There are 4 ways to turn a row about zero (a turn may also mirror it). The second row of each pair is the first, turned, with some noise. The first 40 pairs use one turn. New pairs use 3 turns, one after the other, and a turn may come again.
In the rows, 128 means zero.
Some pairs, each with its turns in order after it:
[105 148  96 109 124  78 122  53 155]
[140 173 179  82 118 158  75 128 134] | Z_481

[ 96 130 109  82  49  95 138 135 174]
[188  86 136 152 142  52 157 137 161] | Z_440

[125 160 154 161 131 172 101  76 117]
[141 105 102  76 129  83 168 138  82] | Z_9

[115  55 134 117 167 114 134 108  74]
[116  91 167  96 188 145 108 105 160] | Z_9

[ 96 156 197 100 125 139 134 114 170]
[161 126  96 165  89 178  78 151 121] | Z_481

[161 135 119 117 152  98 135 122 130]
[154 142 159 118 110 141  99 115 144] | Z_440

[193 151  80 144 135 108 148 158 102]
[158 166 112  98  99 162 106  83 172] | Z_440

[167 159 147 168 177 114 123 142 165]
[ 99 115 126 123 119 147  50 107 140] | Z_440

[136 166  91 125 120 188  77  86  99]
[118  35 132  91 125 112 150  85 128] | Z_220

[121 158 149  86  75 146 127 156 130]
[106 140 139 132  81 135 166 105 177] | Z_220

[ 96  72 127  49 130 151 136 145 127]
[136 121 161  80 143  67 170 125  86] | Z_440

[ 99 184 151 162 108 159 148 124 153]
[ 68 149 131  64 130 108 143 134 148] | Z_220

[111 147 123 156 137 136 137 203 159]
[ 83 157 110 112 117 196 149 148 106] | Z_220

[101 162 170 159  83  19 109 161 134]
[149  44 166 107 156 150  91 213 141] | Z_481

[146 123  97  98 137 105 138 107 106]
[111 142 118 126 159 159 140  98 154] | Z_9

[132  75 118 133 136 173 142  58 139]
[183 105 156  75 148 111  75 115 133] | Z_220

[ 78 154 124  87 132 170 107  56 118]
[115 111 165  99 121  83 121  49 132] | Z_220

[ 77 125 146 158 140 185 180  89 150]
[ 47 129 128 135 111  95 150 193 136] | Z_440

[ 83 187 130 193 124 123  95 149 136]
[100 108 167 139  97 169 154 203 131] | Z_481

[119 120  94 145 126 109 137 151  56]
[111  84 146  88 139 123 176 105 157] | Z_481

[100 125 124 150 146 170 110 100 171]
[ 81 111 130 120 162 126 129 162 150] | Z_440

[151 147 140 149 110 119 196 120 159]
[110 151 155 107 111 120 102 194 157] | Z_220

[ 88 164 125 110 114 129 122  94 209]
[108  69 161 160 152  90 125 156 185] | Z_440

[132 201 113  72 112 124 111 130  71]
[157 138  78 132 130 202 188 126 118] | Z_9

[178 137 187 104 120 126 107 156 102]
[178  94 135 184 142 120 167 110 123] | Z_9

[148 177 139 153 109 159 119 133  73]
[102  89  74 118 108 105 144 135 158] | Z_220

[174 176  97  67 108 116 155 127 153]
[122 174  82 163  87 155 164  95 170] | Z_9

[125 131 152 165 137 111 108  99 132]
[121 113 126 157 137 160 107 158 117] | Z_440

[ 86 124 172 144 171 136 139 123 134]
[ 95 136  88 150 120 177 116 141 154] | Z_481

[103 172 137  93 135 117 116 211 117]
[122  53 121 143 130 171 143 124  76] | Z_481

[100  78 186 132 108 122  81 125 143]
[161 111 201 122 126 113 112 123  92] | Z_9

[167 168 124 156 111 119 115 165 113]
[141  95 170 158 146 110 163 152 128] | Z_481

[135 176 136 182 143 112 182  92 141]
[ 78 145 134  91 141  79 108 186 124] | Z_220

[213 163 166 118 120 142  95 116  79]
[156 106  90 181 164 117 196  92 103] | Z_9

[130 143 120 106 150 127 111 122 118]
[152 140 111 112 146 141 133 117 138] | Z_9

[ 80 128  91 107 136 115 131 129  92]
[148 110 137  97  99 139 181 140 132] | Z_440

[ 94 105  43 117 111 127 115 117 113]
[115  83 167 155 181 165 106  87 134] | Z_220

[140 140 127 114 138 124 123 108 103]
[134 127 114 124 153 136 153 116 135] | Z_9

[112 134 142 118 169 105 137  59 102]
[121 150 138 126 118 157  83  91 182] | Z_481

[115 184 115 109 114 105  95 107  75]
[135  88 194 118  85 146 122 106 140] | Z_481

New pairs. What belongs after each?
[115 147 126 103 130  89 141  58 138]
[102  95 114 163 189 115 149  97 113] | Z_440 Z_440 Z_220

[ 66 111 171 142 127  86 169 168 108]
[ 91 135  97  83 162 125  84 176 173] | Z_440 Z_220 Z_440

[119 146 193 113  99 120 163 121 147]
[131 154  97 180 138 123  90 102 163] | Z_9 Z_481 Z_9

[127  80  92 169 111 123 117 106  89]
[113 177 141  87  85 148 160 100 118] | Z_440 Z_440 Z_9

[153 135 177 130 101 151 117 115 147]
[137 112 141 163  90 102 124 158  99] | Z_220 Z_220 Z_9

[135  64 123 167  87 138  90 103 111]
[108  79 179 149 153 122 133  78 113] | Z_220 Z_440 Z_440

[ 86 138 106 188 219 137 103 130 121]
[ 63 141 104 109 134 222 135 100  98] | Z_440 Z_481 Z_9

[120 134 100 141 163 126 148 170  85]
[133  98 154 154 165 159 141  90 122] | Z_481 Z_220 Z_440

[126 143 124 115  52 166 169 166 124]
[187 129 209 167 115 127 117 130 108] | Z_481 Z_440 Z_481

[176 138 155 103 136 111 160 106 127]
[122 100 116 139 139 105 138 170  99] | Z_220 Z_9 Z_9

[124 162 167 165 155 103 111 114  93]
[151 117  70 139 105 144 152 109 170] | Z_481 Z_220 Z_9

[104 190 134 141 125  48 154 169 138]
[ 91 202 150  93 136 166 102 108  83] | Z_9 Z_440 Z_9

[103 109 117 138 111 109  78  92  64]
[ 98 128 145 139 140 205  74 122 107] | Z_220 Z_9 Z_481

[ 96 145 138 114 104 169 162  83  70]
[ 77 151 146  86 110 158 167 141  94] | Z_481 Z_9 Z_9

[169 144 144 117 139 129 178 187  95]
[ 52 151 133 162 100 160 113 123 105] | Z_9 Z_481 Z_220

[100 116  92  77 104 112 107 137 105]
[158  94 157 170 145 134  98 123 153] | Z_9 Z_9 Z_220

[ 88 129 172 123 158  95 159  97  78]
[183 165 176 109 153 139 164 158 143] | Z_9 Z_9 Z_220

[184 152 153 113 158 145 147 198 127]
[165 148 147  96  89 129 119 142 210] | Z_220 Z_440 Z_440

[101 151 174 207 128  81 135 164 120]
[156 137  60 108 155 188 162 181 119] | Z_9 Z_9 Z_220

[108 128 105 166 101 119 138 119 102]
[134 104  86 123 142 141 157 144 152] | Z_440 Z_9 Z_440

[143 160 108  72 118 133 101 107 176]
[133 113 127 175 115  87 188 112 114] | Z_9 Z_481 Z_9

[159 158 123 104  81 122  49 113 136]
[103 119 154  89 175 175  63 119 103] | Z_440 Z_9 Z_481

[126 117 137 142 155 125 125 119 171]
[118 126 113 142 115 100 164 152 139] | Z_9 Z_9 Z_9

[ 86 153 113 147 154 146 118 112 130]
[135 118 149 162 134 174 119 156 130] | Z_220 Z_220 Z_440

[ 82  95 141 114 127 167 155 136 124]
[166 123 100 111 145 122  86 121 154] | Z_220 Z_220 Z_481

[141  99  83 122 169  93 144 101  81]
[151 158 195 105 114 141 106 167 132] | Z_220 Z_481 Z_9

[111 103 158  99  74  99 155  95 107]
[101 157  83 127 165 165 101 157 105] | Z_440 Z_9 Z_220

[122 144 116 104 124  57 110  79 123]
[133  91 102 182 138 100 143 176 113] | Z_9 Z_440 Z_440

[151 108 152 192 112 114 151 156  92]
[128  60 116 152 166 126  85 127 134] | Z_481 Z_9 Z_440

[127  99 114 189 110 156 106 159 138]
[102 157 169 137  97 129 134 118  69] | Z_440 Z_9 Z_481

[147 132 162 114 124 153 133 138 142]
[123 139 138 118 162 130 136 152 156] | Z_440 Z_220 Z_9

[ 92 173  81  77 199 107 129 141 115]
[128 144 160 193 169 103  73  92 167] | Z_440 Z_220 Z_440

[110 124 135  53 137 164 121  82  98]
[ 69 132 100 108  93 135  59 146 146] | Z_481 Z_440 Z_440

[164 175 146 151 127 113  64 152 125]
[ 87  79 163 105 116  96 174  95 133] | Z_481 Z_440 Z_481

[144 131  94 108 107 129 126 111  99]
[166 136 133 122 103 146 139 139 133] | Z_9 Z_481 Z_481

[178 132 100 111 119 128  92 125 113]
[108 142 141 102 141 168 130  89 106] | Z_9 Z_9 Z_481

[116 148  83 113 153 159 114 102 142]
[108 153 122 101 170 132 108 146 155] | Z_481 Z_440 Z_220

[129 119 124 144 151 168 161 144 142]
[139 114 123 141 137  86 138 136 160] | Z_481 Z_440 Z_440

[151 193 166  98 116 115 176 138 142]
[152 158 107 143 118 198 147 163 103] | Z_220 Z_220 Z_481

[181 114 137 135 109 161 142 103 141]
[ 94 168  92 149 142 162 125 135 125] | Z_481 Z_220 Z_220

[ 77 142 159  85 142 126 126 147 118]
[141 148  99 141  85 138 128  83 119] | Z_440 Z_440 Z_440

[106 172 116  74  73 123 172 140 170]
[154 109  95 104  90 134  79 184 184] | Z_9 Z_440 Z_440

[109 137  81 117  72 109 144 210 141]
[102 104  80 198 157  93 126 184 148] | Z_440 Z_220 Z_481

